There are 5 ways to turn a row about zero (a turn may also mirror it). The second row of each pair is the first, turned, with some noise. The first 45 pairs use one turn. New pairs use 2 turns, one after the other, and a turn may come again.
(in the rows, 100 means zero)
Some pairs, each with its turns in order after it:
84 97 95 100 106 90 100 89
96 92 105 104 95 104 116 93 -> (0)

97 96 80 82 103 117 73 115
107 115 128 92 122 120 95 98 -> (0)

86 84 125 106 117 110 84 120
99 114 127 104 93 132 113 109 -> (4)

122 78 91 118 89 132 132 108
125 83 57 90 113 85 101 78 -> (2)

89 81 107 98 138 79 132 113
110 61 103 131 103 85 120 118 -> (0)

103 124 100 106 102 85 111 106
88 83 107 113 86 88 94 99 -> (2)

85 86 111 90 102 62 109 87
122 136 118 92 105 94 109 114 -> (3)

83 138 124 97 114 72 121 116
138 104 80 87 70 125 77 87 -> (4)

84 96 129 104 111 98 111 82
103 93 104 99 65 114 113 87 -> (1)

131 89 114 104 97 100 82 150
92 129 133 73 68 91 119 111 -> (4)

108 111 83 104 107 107 94 108
110 105 95 120 93 100 89 97 -> (2)

132 108 123 95 101 114 63 94
113 77 124 75 110 69 102 86 -> (1)

108 107 128 102 87 93 114 116
85 92 83 100 106 78 81 104 -> (0)

135 93 104 108 128 94 109 99
87 98 119 108 74 87 89 76 -> (4)

56 94 102 89 102 122 104 55
90 110 113 107 139 58 112 79 -> (3)

64 105 89 83 66 92 103 95
123 88 60 121 106 119 88 98 -> (1)

77 116 93 96 105 110 97 104
94 98 103 127 108 92 92 94 -> (3)

72 98 106 72 85 121 111 71
93 107 123 102 111 61 111 70 -> (3)

108 82 90 92 78 81 93 85
121 114 97 111 103 90 75 84 -> (1)

89 102 101 116 104 123 145 78
108 97 66 84 100 85 141 116 -> (0)

102 149 101 83 106 125 111 76
109 86 64 93 106 106 117 56 -> (4)

113 92 136 108 63 137 117 125
90 80 53 62 91 121 97 75 -> (2)

81 98 118 68 129 127 103 99
109 82 126 98 105 137 131 97 -> (1)

142 84 114 93 75 99 111 109
106 95 96 64 64 111 111 91 -> (3)

86 95 92 108 101 115 83 105
106 119 86 103 98 107 103 113 -> (2)

112 96 126 89 66 82 124 127
80 85 68 113 125 81 71 96 -> (0)

103 85 98 118 120 99 97 89
83 89 117 112 100 108 90 97 -> (4)

76 79 90 121 92 118 113 84
75 88 86 123 116 114 99 124 -> (4)

100 122 97 64 69 89 93 114
99 103 123 95 62 117 107 74 -> (2)

97 114 89 105 91 135 103 84
84 79 87 110 105 82 108 81 -> (3)

93 134 85 55 79 110 111 106
90 107 111 118 69 112 125 56 -> (2)

114 109 117 106 126 110 127 90
116 82 83 92 83 86 108 129 -> (0)

74 110 112 115 131 101 83 96
79 107 94 119 109 110 99 138 -> (2)

109 125 105 113 125 110 109 104
120 94 106 84 86 78 99 113 -> (0)

86 98 94 87 80 114 99 115
102 98 109 112 97 104 93 68 -> (3)

130 81 105 112 117 92 102 129
85 108 131 99 62 91 96 103 -> (4)

122 67 104 123 119 93 99 155
84 108 95 77 94 164 84 112 -> (3)

118 105 119 90 102 104 113 90
88 92 114 92 98 104 97 74 -> (1)

111 79 106 112 81 84 111 110
90 116 91 120 94 78 97 85 -> (1)

103 95 82 84 104 86 98 69
118 113 111 96 102 118 71 97 -> (1)

74 121 83 115 128 73 116 72
81 102 119 134 107 59 113 124 -> (2)

119 79 108 111 48 83 107 77
105 100 85 125 85 72 63 67 -> (1)

102 69 111 106 104 140 70 117
70 111 128 103 106 119 138 112 -> (4)

109 95 85 83 118 107 110 110
85 89 122 105 93 112 104 108 -> (3)

96 97 126 100 145 80 85 91
89 68 125 112 65 101 101 119 -> (0)

New pairs, each followed by its turns in order:
133 98 113 128 97 105 86 135
69 103 110 85 68 118 127 88 -> (4) (2)

88 83 93 116 120 85 130 102
95 100 77 130 88 89 93 77 -> (1) (3)

90 143 69 89 140 131 88 96
72 88 85 83 59 80 88 145 -> (2) (1)

103 94 129 60 116 71 125 117
84 73 119 90 83 144 71 101 -> (1) (1)

105 107 77 97 95 104 105 95
86 105 98 116 91 97 92 111 -> (3) (4)

88 102 88 96 64 97 104 93
109 110 111 100 102 80 87 127 -> (1) (1)

83 114 103 100 90 103 72 94
119 79 96 98 94 120 105 87 -> (0) (1)

105 91 84 124 101 108 112 115
111 107 97 97 104 107 105 134 -> (4) (4)

83 79 108 117 113 124 99 99
83 96 88 106 93 129 111 116 -> (4) (4)

76 125 109 91 101 94 90 119
132 97 92 107 122 108 109 108 -> (1) (0)

91 106 96 93 120 83 89 88
89 96 109 96 94 73 96 110 -> (2) (0)

84 91 100 97 103 107 114 113
83 106 85 110 102 108 109 92 -> (1) (3)

62 73 99 120 106 95 97 102
73 98 86 96 106 123 68 86 -> (4) (3)

103 124 88 106 124 102 102 98
104 125 101 104 96 75 103 93 -> (0) (4)

127 120 98 121 84 108 93 107
92 77 101 88 115 123 106 78 -> (4) (0)

73 69 93 112 75 111 93 88
130 73 89 88 119 101 85 84 -> (2) (0)

88 93 110 95 72 89 98 98
99 102 105 117 125 90 104 96 -> (0) (3)

122 99 118 74 69 88 106 112
120 81 88 88 87 88 77 71 -> (4) (0)

78 95 85 101 116 104 111 94
90 113 90 109 91 116 115 113 -> (2) (3)

105 41 97 131 67 106 96 95
86 106 57 159 104 97 105 109 -> (0) (3)

73 120 63 94 119 91 106 108
98 121 56 100 82 115 115 101 -> (2) (3)

80 103 80 95 86 88 88 87
97 95 80 81 89 113 119 111 -> (0) (0)

76 118 85 125 92 87 107 111
113 117 103 97 98 76 125 121 -> (0) (3)

128 113 114 83 77 108 80 117
112 94 127 75 122 112 115 87 -> (0) (4)

84 109 88 95 134 70 74 82
78 123 137 117 110 102 110 72 -> (4) (4)

118 88 94 76 84 116 104 45
97 136 104 73 60 118 87 121 -> (4) (1)

114 87 94 99 104 105 104 102
98 108 117 93 102 98 96 98 -> (2) (1)

108 83 119 136 102 78 98 76
125 70 100 92 77 76 116 90 -> (3) (4)

98 94 105 100 91 111 65 119
118 84 92 132 92 90 91 103 -> (1) (0)

115 104 92 109 101 88 110 98
110 105 108 93 114 97 92 106 -> (4) (4)

103 95 129 88 89 113 118 73
99 88 124 124 106 123 106 77 -> (0) (3)

99 57 100 129 93 69 115 120
95 97 90 86 55 128 80 125 -> (4) (2)

95 49 88 129 112 125 86 90
61 92 143 105 128 88 100 114 -> (3) (3)

48 82 119 61 81 86 106 113
149 135 66 95 86 96 121 115 -> (1) (0)

130 136 67 116 90 100 114 88
148 106 95 95 117 105 127 122 -> (1) (1)

112 96 52 138 97 80 121 111
142 127 74 129 116 78 120 98 -> (4) (1)

106 79 81 97 73 122 120 109
99 89 91 111 106 58 93 81 -> (2) (4)

107 105 88 104 102 83 86 90
112 106 88 95 92 95 78 106 -> (2) (3)

140 103 107 95 117 109 115 139
104 101 104 103 104 100 85 41 -> (3) (3)

124 80 60 120 99 65 127 112
131 104 98 49 80 121 106 129 -> (2) (3)

132 94 114 89 98 113 103 80
115 113 89 118 114 115 103 75 -> (3) (1)

98 83 120 68 106 100 81 99
127 94 105 80 104 95 117 75 -> (3) (1)

83 104 99 104 125 98 123 143
83 97 80 76 108 141 114 108 -> (3) (4)

107 125 88 96 76 113 108 124
106 91 95 124 81 81 70 104 -> (3) (1)

102 102 69 76 125 63 57 110
108 113 132 88 99 83 124 44 -> (4) (1)

100 83 100 72 97 103 109 110
75 91 87 86 97 103 96 112 -> (3) (0)

89 111 79 123 116 76 97 88
109 111 84 77 87 81 128 92 -> (0) (3)

90 131 74 64 95 64 84 115
123 79 136 94 123 118 73 67 -> (4) (2)

100 80 97 101 106 114 106 131
108 86 117 109 86 74 96 110 -> (0) (0)

96 71 103 105 113 74 113 103
111 103 69 90 98 112 76 97 -> (4) (3)

124 87 123 124 90 97 119 111
102 124 72 91 106 84 91 125 -> (0) (1)

125 141 64 102 97 111 86 120
107 118 116 85 111 77 103 47 -> (0) (4)

68 83 96 84 96 94 77 95
107 84 87 78 122 78 84 109 -> (2) (0)

93 109 135 104 87 130 118 126
146 85 123 97 88 105 92 113 -> (0) (4)

91 94 127 102 116 117 108 106
83 118 112 113 85 109 115 114 -> (3) (2)

92 95 112 63 80 95 113 108
85 94 120 102 137 107 96 104 -> (0) (3)

124 110 120 107 68 114 88 132
116 148 104 81 92 95 102 76 -> (3) (2)

107 108 86 118 83 69 99 115
124 108 89 94 131 89 110 91 -> (4) (1)

88 80 109 85 72 96 91 100
75 107 95 74 106 101 115 108 -> (4) (1)

129 123 119 125 97 78 120 109
90 125 130 102 83 91 137 103 -> (1) (2)

105 91 91 96 107 94 98 123
100 77 108 109 101 92 110 102 -> (3) (1)

